There are 5 ways to turn a row about zero (a turn may also mirror it). The second row of each pair is the first, turned, with some noise. The first 45 pairs use one turn. New pairs use 2 turns, one after the other, and a turn may come again.
Known pairs, each followed by its turns in order:
[ 1.13 -3.13 -2.52  0.11 -1.90 -3.35 -3.27 -2.03]
[-3.36  3.13  2.36 -1.41  2.89  3.19  1.40  0.51] => q_772

[ 1.99 -2.31 -3.53  0.20 -3.15  1.48  1.28  1.19]
[ 1.23 -0.56  0.51 -2.14  1.17  0.69  5.51 -0.27] => q_772

[ 0.57 -2.85 -2.34  0.86 -2.07  3.20 -3.35  2.97]
[ 1.52 -1.56 -1.80 -4.24  4.38  1.70  2.15  1.36] => q_772

[-0.40 -1.41 -1.64  2.04 -2.29  1.00  3.12  2.55]
[ 0.61  1.51  3.07  2.46 -2.90  0.37 -0.27  1.55] => q_452

[ 2.75 -2.50  3.12  2.19 -3.48  1.24 -0.25  0.29]
[ 2.48  1.04 -2.93  0.93  0.59 -2.16  4.48 -0.33] => q_36

[-0.83  0.66 -3.42  2.22  2.24  0.42  0.06  0.83]
[ 0.46  0.84 -3.76 -0.24 -1.42  1.93  0.63 -0.11] => q_772

[-3.25  2.55 -2.68 -0.48 -1.61  2.65  1.96  0.85]
[ 0.74 -2.50 -3.24  2.10 -0.43 -1.50  3.01  2.32] => q_772

[-3.46 -1.91  1.24  2.62  2.79  0.53  1.56  0.50]
[ 4.09  2.60 -1.96  1.14 -1.01  0.47 -1.87  2.42] => q_772

[-3.51  0.10  2.49  2.87 -0.73 -2.75  1.05  3.55]
[ 2.91 -1.04  3.81 -3.01  2.84 -1.36  2.50  1.14] => q_36

[-0.65  0.76 -1.04  3.32 -0.52 -2.47 -0.60 -2.91]
[-2.70 -0.80  2.08 -0.04 -4.17 -0.57  1.12 -0.03] => q_815

[-1.14  3.24  2.85 -1.72  0.97 -3.13 -3.02  2.30]
[-1.72 -1.33 -1.17 -5.27  2.91 -1.35 -1.08  0.25] => q_36

[-0.87  1.60  1.46 -0.91  2.24 -3.36 -1.63  0.23]
[ 1.03 -3.78  1.14 -2.32 -0.08  1.42 -1.03  1.07] => q_357

[-3.47  0.39  1.49 -3.22  1.10 -0.49 -0.31  0.43]
[-0.99 -2.43 -0.02 -1.14  1.42 -3.41 -1.84 -0.03] => q_452

[ 3.36 -0.16 -0.48 -2.64  0.56  0.78 -1.20  3.33]
[ 1.77  1.16  0.58  1.52  2.05  4.16 -1.58 -0.86] => q_357

[-1.40 -2.57 -1.88  1.05 -1.91 -1.04  2.83 -3.12]
[1.33 3.09 1.74 3.16 0.43 0.93 3.19 1.10] => q_772

[-3.56 -0.55 -1.84  0.85 -1.71 -2.96 -0.43 -3.51]
[-2.04 -3.09  0.27 -2.87 -3.83 -1.95  0.54 -0.70] => q_815

[-0.63  3.37  1.91 -1.26  2.45 -2.84  2.51 -2.09]
[-5.28  0.92 -1.13 -1.30  1.91 -1.90  0.09 -0.61] => q_452

[ 1.47 -0.78  0.33 -0.11  0.23  1.49 -2.54 -1.66]
[ 1.70 -1.44 -2.18 -0.70  0.94  1.39  1.78  0.09] => q_452

[ 1.12  0.75  0.31  1.68 -0.73  1.84 -2.45 -3.26]
[ 1.66  0.40 -2.77  0.49  0.99  0.12  3.34 -0.10] => q_452

[ 0.58  1.05 -0.54  1.99 -1.87  1.58  2.01 -0.31]
[-1.44 -0.08  2.65  0.80  0.85 -0.92 -0.76 -0.06] => q_815

[ 0.30 -0.17 -2.75  2.34  1.07  1.77 -0.05 -0.81]
[ 0.70  3.05  0.60  0.34 -1.25 -1.81 -1.68  0.92] => q_357

[-1.49  0.26 -0.80 -2.63  3.12 -0.34 -0.52 -1.74]
[-2.03 -1.74 -2.58 -0.10  2.62 -0.38 -2.43  0.09] => q_452

[-2.32 -0.01 -0.68 -3.55 -2.74 -2.49  3.01  3.15]
[-4.93 -2.33  1.67  2.84  1.92  2.55  0.25  1.53] => q_357

[-1.25 -1.40 -1.33  2.18 -1.26 -2.56 -1.61  0.77]
[-0.78  0.94 -0.32 -0.46 -2.51 -3.17  1.42  0.10] => q_815

[-0.56 -0.33 -0.87  3.14  2.75 -1.76 -2.59  3.02]
[ 1.54  3.21  2.13 -1.42  3.50 -0.48 -1.73 -0.07] => q_36

[-0.84  0.28 -1.32  0.70  1.95 -0.74 -1.12 -2.56]
[ 1.13 -0.13  0.37 -0.19 -0.89  0.03 -3.64 -0.21] => q_36

[ 0.63 -0.71  2.04  1.07 -0.62 -2.28  0.33  0.90]
[ 0.96  0.55  0.59  1.68 -1.01 -0.66  1.88 -1.85] => q_815

[ 1.14  1.68  1.91 -2.62  1.91  1.78  1.83 -3.14]
[-3.19 -0.42 -2.50 -2.07  0.93 -0.42  1.17  2.98] => q_452

[-1.20  2.76 -3.43  3.52  1.79  1.67  2.35  1.40]
[ 0.98  2.29  0.68  2.23 -0.02 -3.86 -2.08  4.61] => q_357

[-0.16 -2.02 -0.72  3.25 -3.58  3.29  2.29 -1.74]
[-2.54  3.78 -2.02  1.16 -0.27 -4.17  1.52 -1.69] => q_357

[ 2.99  0.49  1.05  2.45 -0.65  1.84  1.82 -2.17]
[ 1.12  1.82 -1.26  0.67 -4.16 -1.73  2.17 -0.71] => q_36

[ 2.98 -2.53  2.73 -0.49 -1.52  0.22 -3.27 -1.41]
[ 1.07  0.29 -1.81 -2.03 -0.08  1.36  0.70 -4.49] => q_357

[-1.97 -0.96  1.06 -3.20  1.58  0.31  0.43  0.13]
[ 1.51 -1.43 -2.82 -1.36  0.83  1.57 -0.36 -1.75] => q_815

[-0.27 -2.12 -3.06  2.00  2.96 -1.73  2.99  2.05]
[ 1.82  4.05 -2.02 -1.79 -3.02  0.92  1.93  0.49] => q_772

[-2.93  1.82 -3.54  1.22  2.70 -3.50 -0.41  2.45]
[-0.84  0.28  5.25 -1.24  2.52 -0.73 -3.62 -0.14] => q_36

[-1.14  0.86  0.24  0.11 -3.24 -0.79 -2.33 -1.20]
[-2.24 -0.23  0.57 -3.38  1.53 -0.54  0.83 -1.16] => q_357

[ 3.04 -0.52  2.70 -0.42 -1.46  2.96  1.79  3.43]
[ 0.55 -0.05  2.60 -2.80 -4.29  0.47  1.13  2.85] => q_452

[-1.63  0.95 -3.58 -2.26  1.20 -0.59 -1.15  3.47]
[ 1.13  0.91 -0.49  0.23 -0.12 -0.37 -6.04 -0.60] => q_452

[-3.23  0.57 -3.47  1.03 -2.61  1.58 -2.50  0.93]
[-3.41  0.17 -1.00 -3.05  1.56 -3.75  0.01  1.75] => q_815

[ 0.82  2.67  0.02  0.33 -2.20  0.20  1.43  2.03]
[ 0.04 -3.74  0.42 -0.33 -2.38 -0.01  1.07  0.04] => q_772

[-0.13 -3.32  2.39 -1.12  1.20  3.24 -3.04  3.08]
[ 0.78  2.47 -2.84 -0.34  3.63  3.92  1.76  0.53] => q_36

[-0.81 -2.17 -1.05  2.67  3.50 -1.67  1.54  0.67]
[-0.16  2.99 -0.50 -0.08 -3.46  0.14 -2.35 -2.05] => q_815

[ 2.62  3.34  1.72 -0.28 -1.42  2.35 -1.74  1.69]
[-2.41  1.40 -2.44 -2.01  0.06 -1.37  2.02 -3.58] => q_36

[-2.58  3.37 -2.06  3.01  3.30 -2.13  0.39  1.36]
[-3.46  3.82  0.18 -2.63 -1.57  1.15  0.97 -2.27] => q_815

[ 3.18 -2.63  3.35  1.45 -3.20  2.48 -2.49  0.92]
[ 0.78  1.80 -4.84 -0.83  2.41  0.26  0.89 -4.43] => q_357

New pairs. What belongs after each?
[-1.71 -0.33  3.22 -2.82 -1.97  2.48 -0.31  0.45]
[ 0.93  0.95 -0.28  0.87 -4.91  0.29 -2.33  0.19] => q_815 q_357

[-1.74  1.82 -3.55  2.82  2.63 -1.04  2.11 -3.04]
[ 1.73  0.27 -0.13  0.97 -0.47 -2.82  5.75 -1.51] => q_357 q_815

[-3.11 -1.05  0.01  1.65  1.78 -0.01  0.16 -1.07]
[ 1.64  1.26  2.68 -0.16 -0.13 -1.20 -1.76  0.31] => q_357 q_452

[-1.26  0.81  1.00  0.83 -0.01  2.92 -0.74 -2.48]
[-1.10 -0.07  1.17  0.33 -2.81 -1.76  1.48 -0.60] => q_357 q_772

[-2.00  1.42  1.20 -1.39 -3.36 -1.26  1.26 -1.36]
[-2.69 -0.04 -1.83  1.06 -3.00  1.45  0.35 -2.13] => q_36 q_357

[-1.55 -2.08  0.40 -0.16  0.44  2.54  2.98 -1.69]
[ 0.54  1.33 -0.84 -3.86 -2.58  0.71 -0.73 -1.02] => q_815 q_357

[ 1.72  1.11  2.58 -2.32 -1.70  1.71 -1.03  0.94]
[-0.70 -1.80  2.54  2.63 -0.80  1.72 -1.28  0.12] => q_36 q_36

[ 1.90  0.19  1.22  2.52 -0.96 -1.68  3.54  0.83]
[ 0.14  3.03  0.04 -0.23  0.13  4.09 -0.16  0.80] => q_357 q_772

[ 2.70  1.24  3.52  0.41 -0.66 -2.14 -2.39 -2.09]
[-2.37 -0.48  3.89  0.26 -0.32  1.83 -2.96 -0.86] => q_36 q_357

[-2.21 -3.29 -2.84  3.03 -0.46 -2.37 -2.83  0.30]
[ 4.03 -0.76 -0.90 -0.15  2.68 -3.12 -2.96 -0.98] => q_357 q_452

[ 2.70  3.52 -2.64  2.69 -0.01 -1.92 -2.51 -0.09]
[ 1.66 -2.14 -0.06  2.42 -1.41  4.68  0.48 -2.72] => q_772 q_36

[ 2.05  0.19  3.35  2.30 -1.93  3.08  0.03 -2.27]
[-2.59  2.05  3.36  0.92 -1.29 -0.33 -0.50  3.28] => q_452 q_452

[ 2.25 -2.24 -0.13 -0.05  3.27  2.66 -3.27 -1.57]
[ 1.84  1.20 -2.09 -1.23  2.73 -0.98  4.33 -1.65] => q_452 q_772

[-0.81  2.49  0.52  3.16 -3.14 -0.47 -3.53 -0.04]
[-3.72  2.62 -1.70 -1.16 -0.70 -2.49 -1.67 -0.51] => q_357 q_772

[ 0.69 -0.65 -0.12  1.98 -1.56 -0.66  0.95 -0.84]
[ 1.03 -0.23 -0.78  1.24  0.57 -1.91  1.11  0.54] => q_452 q_357

[ 2.26  0.54 -2.75 -3.03  1.80 -2.23  1.43 -0.09]
[-2.41 -0.25  0.95  4.57 -1.85 -0.84  1.43  1.81] => q_772 q_772

[-1.91  2.92  2.36  1.90  2.16 -2.73 -2.55  2.13]
[-0.11 -0.68 -1.78  1.09  4.81  1.43 -0.22 -3.85] => q_772 q_36

[ 0.34 -2.85 -2.06 -2.39 -0.31 -2.23  0.98 -2.98]
[ 3.11 -0.30  1.41  1.91 -1.93  2.09  0.20 -3.75] => q_36 q_452

[ 1.65 -2.64 -0.71  0.95 -0.31  3.36  0.83 -0.21]
[-1.42 -1.94 -1.30  2.80 -1.54  2.40  1.55 -1.11] => q_357 q_772

[ 1.34  3.31 -1.12  2.33 -2.95 -0.52 -1.72 -2.25]
[ 0.56  0.00 -1.29  0.86  1.46 -1.45  0.69 -5.42] => q_815 q_815

[-0.88 -1.06 -1.41  1.58 -2.13  1.14 -0.90  2.20]
[ 0.61  1.08 -0.40  3.58 -0.38  2.32 -0.08  0.28] => q_772 q_357

[ 0.81  2.28  3.03 -2.44  0.65  0.32  2.79 -1.30]
[ 0.00  0.24  2.06  0.44  2.75  0.18  3.46 -2.75] => q_772 q_452

[-3.50  2.41 -0.04  3.15  1.16 -0.38  0.26 -1.23]
[-1.71 -1.09  1.56 -1.79 -1.63 -4.00 -1.31  0.33] => q_452 q_357

[ 3.56  3.43  1.44 -0.12 -1.99  1.60 -3.45  2.79]
[-0.81  2.66 -2.85 -0.35 -0.25 -1.51 -2.11 -5.29] => q_357 q_772

[ 1.49 -2.75 -3.07 -1.94  0.04  1.05  3.58  3.56]
[ 3.23  2.07  2.03 -2.17 -0.77 -0.07  0.85 -5.18] => q_357 q_36

[-0.08  2.15  2.11 -0.48  2.82  2.19 -2.14  2.11]
[ 2.90 -0.78 -0.79  0.37  3.40  1.86 -1.41 -0.95] => q_772 q_452

[ 3.00 -0.59  1.95 -3.29  3.49 -0.90  3.42 -0.72]
[-0.56 -0.79  2.39  5.14 -0.47 -2.30 -2.14  0.43] => q_357 q_815

[-0.14 -0.59  1.53  2.82 -2.48 -1.41 -0.53 -2.06]
[-1.00  1.75  1.97 -0.71  1.55  3.29  0.38  0.31] => q_36 q_452

[-3.40 -1.77 -2.33 -3.08  2.20 -2.77  3.18  3.44]
[-2.92  1.62 -3.27  1.73  2.63 -5.41 -0.68 -1.62] => q_357 q_815

[ 0.54  0.17  0.18  2.69 -2.74 -3.09 -0.45 -1.77]
[ 2.75 -1.78  0.94  1.54 -1.20 -2.77  1.45  0.31] => q_452 q_357

[ 0.60 -1.36 -3.04  2.00 -3.03  3.27 -1.42 -2.90]
[ 4.47  2.25 -2.80  1.26 -1.28 -0.72  0.50 -3.10] => q_772 q_772

[ 0.19  0.22 -1.64 -1.33 -3.31 -2.62 -1.24  1.48]
[ 0.32  0.96 -2.07  1.75  2.06 -1.51 -3.06  1.64] => q_357 q_772

[ 0.66 -0.75  0.91 -2.85  1.20 -2.95 -1.37  2.24]
[-0.64 -1.48 -0.58  0.03 -0.95  0.06 -4.15 -1.80] => q_36 q_452

[-2.75 -1.01 -3.26  0.68 -0.31  0.73 -1.53 -0.66]
[ 1.63 -0.05 -3.77 -1.16 -2.27 -0.29  1.07 -0.01] => q_772 q_772

[-1.83  1.39  2.35  3.39  1.64  3.33  2.77 -3.06]
[-1.07  0.91  2.81 -1.32 -5.16  1.30  3.50  0.17] => q_357 q_772

[ 0.08  0.57 -3.24  3.13 -2.75  2.00  1.29  1.28]
[-1.84 -2.30  2.65  3.22 -2.32  1.51  1.04 -1.81] => q_36 q_815

[-2.23  1.28  0.56 -3.13  3.08 -3.19 -2.33  0.15]
[ 2.84 -4.15  1.82 -1.83 -1.75  0.44 -0.53  3.03] => q_357 q_452

[-3.21 -2.77 -3.33 -1.42  0.14  1.40 -3.40 -2.93]
[ 3.00 -0.02  1.54  1.90 -1.38 -0.41 -2.43  5.93] => q_772 q_357

[-1.03 -2.17  3.50  2.17  2.08 -1.02 -2.78  0.57]
[-1.95  2.37 -3.25 -2.36  1.85  1.05 -1.55 -2.50] => q_772 q_36

[-1.38  0.83 -2.94 -0.30  2.79  3.56 -1.36 -0.03]
[-3.77 -2.28 -0.73  1.07  2.26  1.13  0.03  2.30] => q_36 q_815

[3.56 2.01 3.40 3.43 2.60 1.19 3.25 1.69]
[ 1.36 -4.13  2.29  3.26 -0.42 -1.32  0.94  4.86] => q_772 q_815

[-0.54 -1.26 -1.20  0.84 -1.07 -2.14  1.37 -0.89]
[-1.63 -1.65 -0.06 -1.16  0.47  0.18  0.91 -2.33] => q_815 q_357

[-1.89 -2.01  0.47  1.17  0.81  1.59  0.61 -3.54]
[-1.25 -3.45  1.45  1.75  0.09 -2.47  1.38 -0.38] => q_357 q_36

[ 0.82 -0.30 -1.69 -1.27  1.23 -0.54  2.80  0.56]
[-1.13 -1.60  0.79 -0.37  1.57 -0.82 -1.42 -2.40] => q_815 q_772

[ 3.10 -0.40  1.22 -2.84 -2.15 -1.24 -0.86 -2.27]
[ 2.90  1.94 -1.54 -0.66  2.21  3.29 -0.97 -0.80] => q_452 q_815

[-2.18 -1.69 -2.33 -0.47 -1.62  1.96  0.73  0.52]
[ 0.27 -0.69  0.52  3.77 -0.36  0.04 -2.26  0.80] => q_772 q_357

[-1.47  1.35 -1.84  0.99 -2.88  2.25 -1.56  0.32]
[-2.65  0.57 -1.14 -1.56  0.11 -2.30 -2.56 -0.62] => q_357 q_452

[-1.91  1.18 -3.53  1.24 -1.13 -0.76 -2.08  2.56]
[ 2.43  0.59 -2.07 -2.83 -2.06  0.92 -2.53  1.95] => q_36 q_36

[-2.30 -1.03 -2.52  1.07  0.53  2.88  0.76 -1.56]
[ 1.54  1.58  1.44  2.78 -0.51 -1.58 -2.70  0.88] => q_772 q_357

[ 1.14  1.97 -3.49  3.41 -3.00  2.49  2.64  0.98]
[-2.87  2.06 -1.00 -0.52  0.82 -0.99 -0.01 -5.96] => q_357 q_452

[ 2.89  1.57  0.59 -0.64 -0.78  1.61 -0.95 -0.67]
[-0.14 -2.33  2.00  1.61 -0.66 -0.32 -1.73 -1.27] => q_36 q_36

[ 1.18 -0.22  2.96 -1.55 -2.18 -0.86  2.86 -2.20]
[ 2.04  3.31  1.61  3.14 -0.81  0.79  0.99 -0.04] => q_357 q_772

[ 0.60 -2.76 -3.39 -3.08 -1.52  1.41 -1.35  0.93]
[ 0.61 -3.64 -2.28  3.36  1.07 -0.42 -1.53  0.16] => q_357 q_772

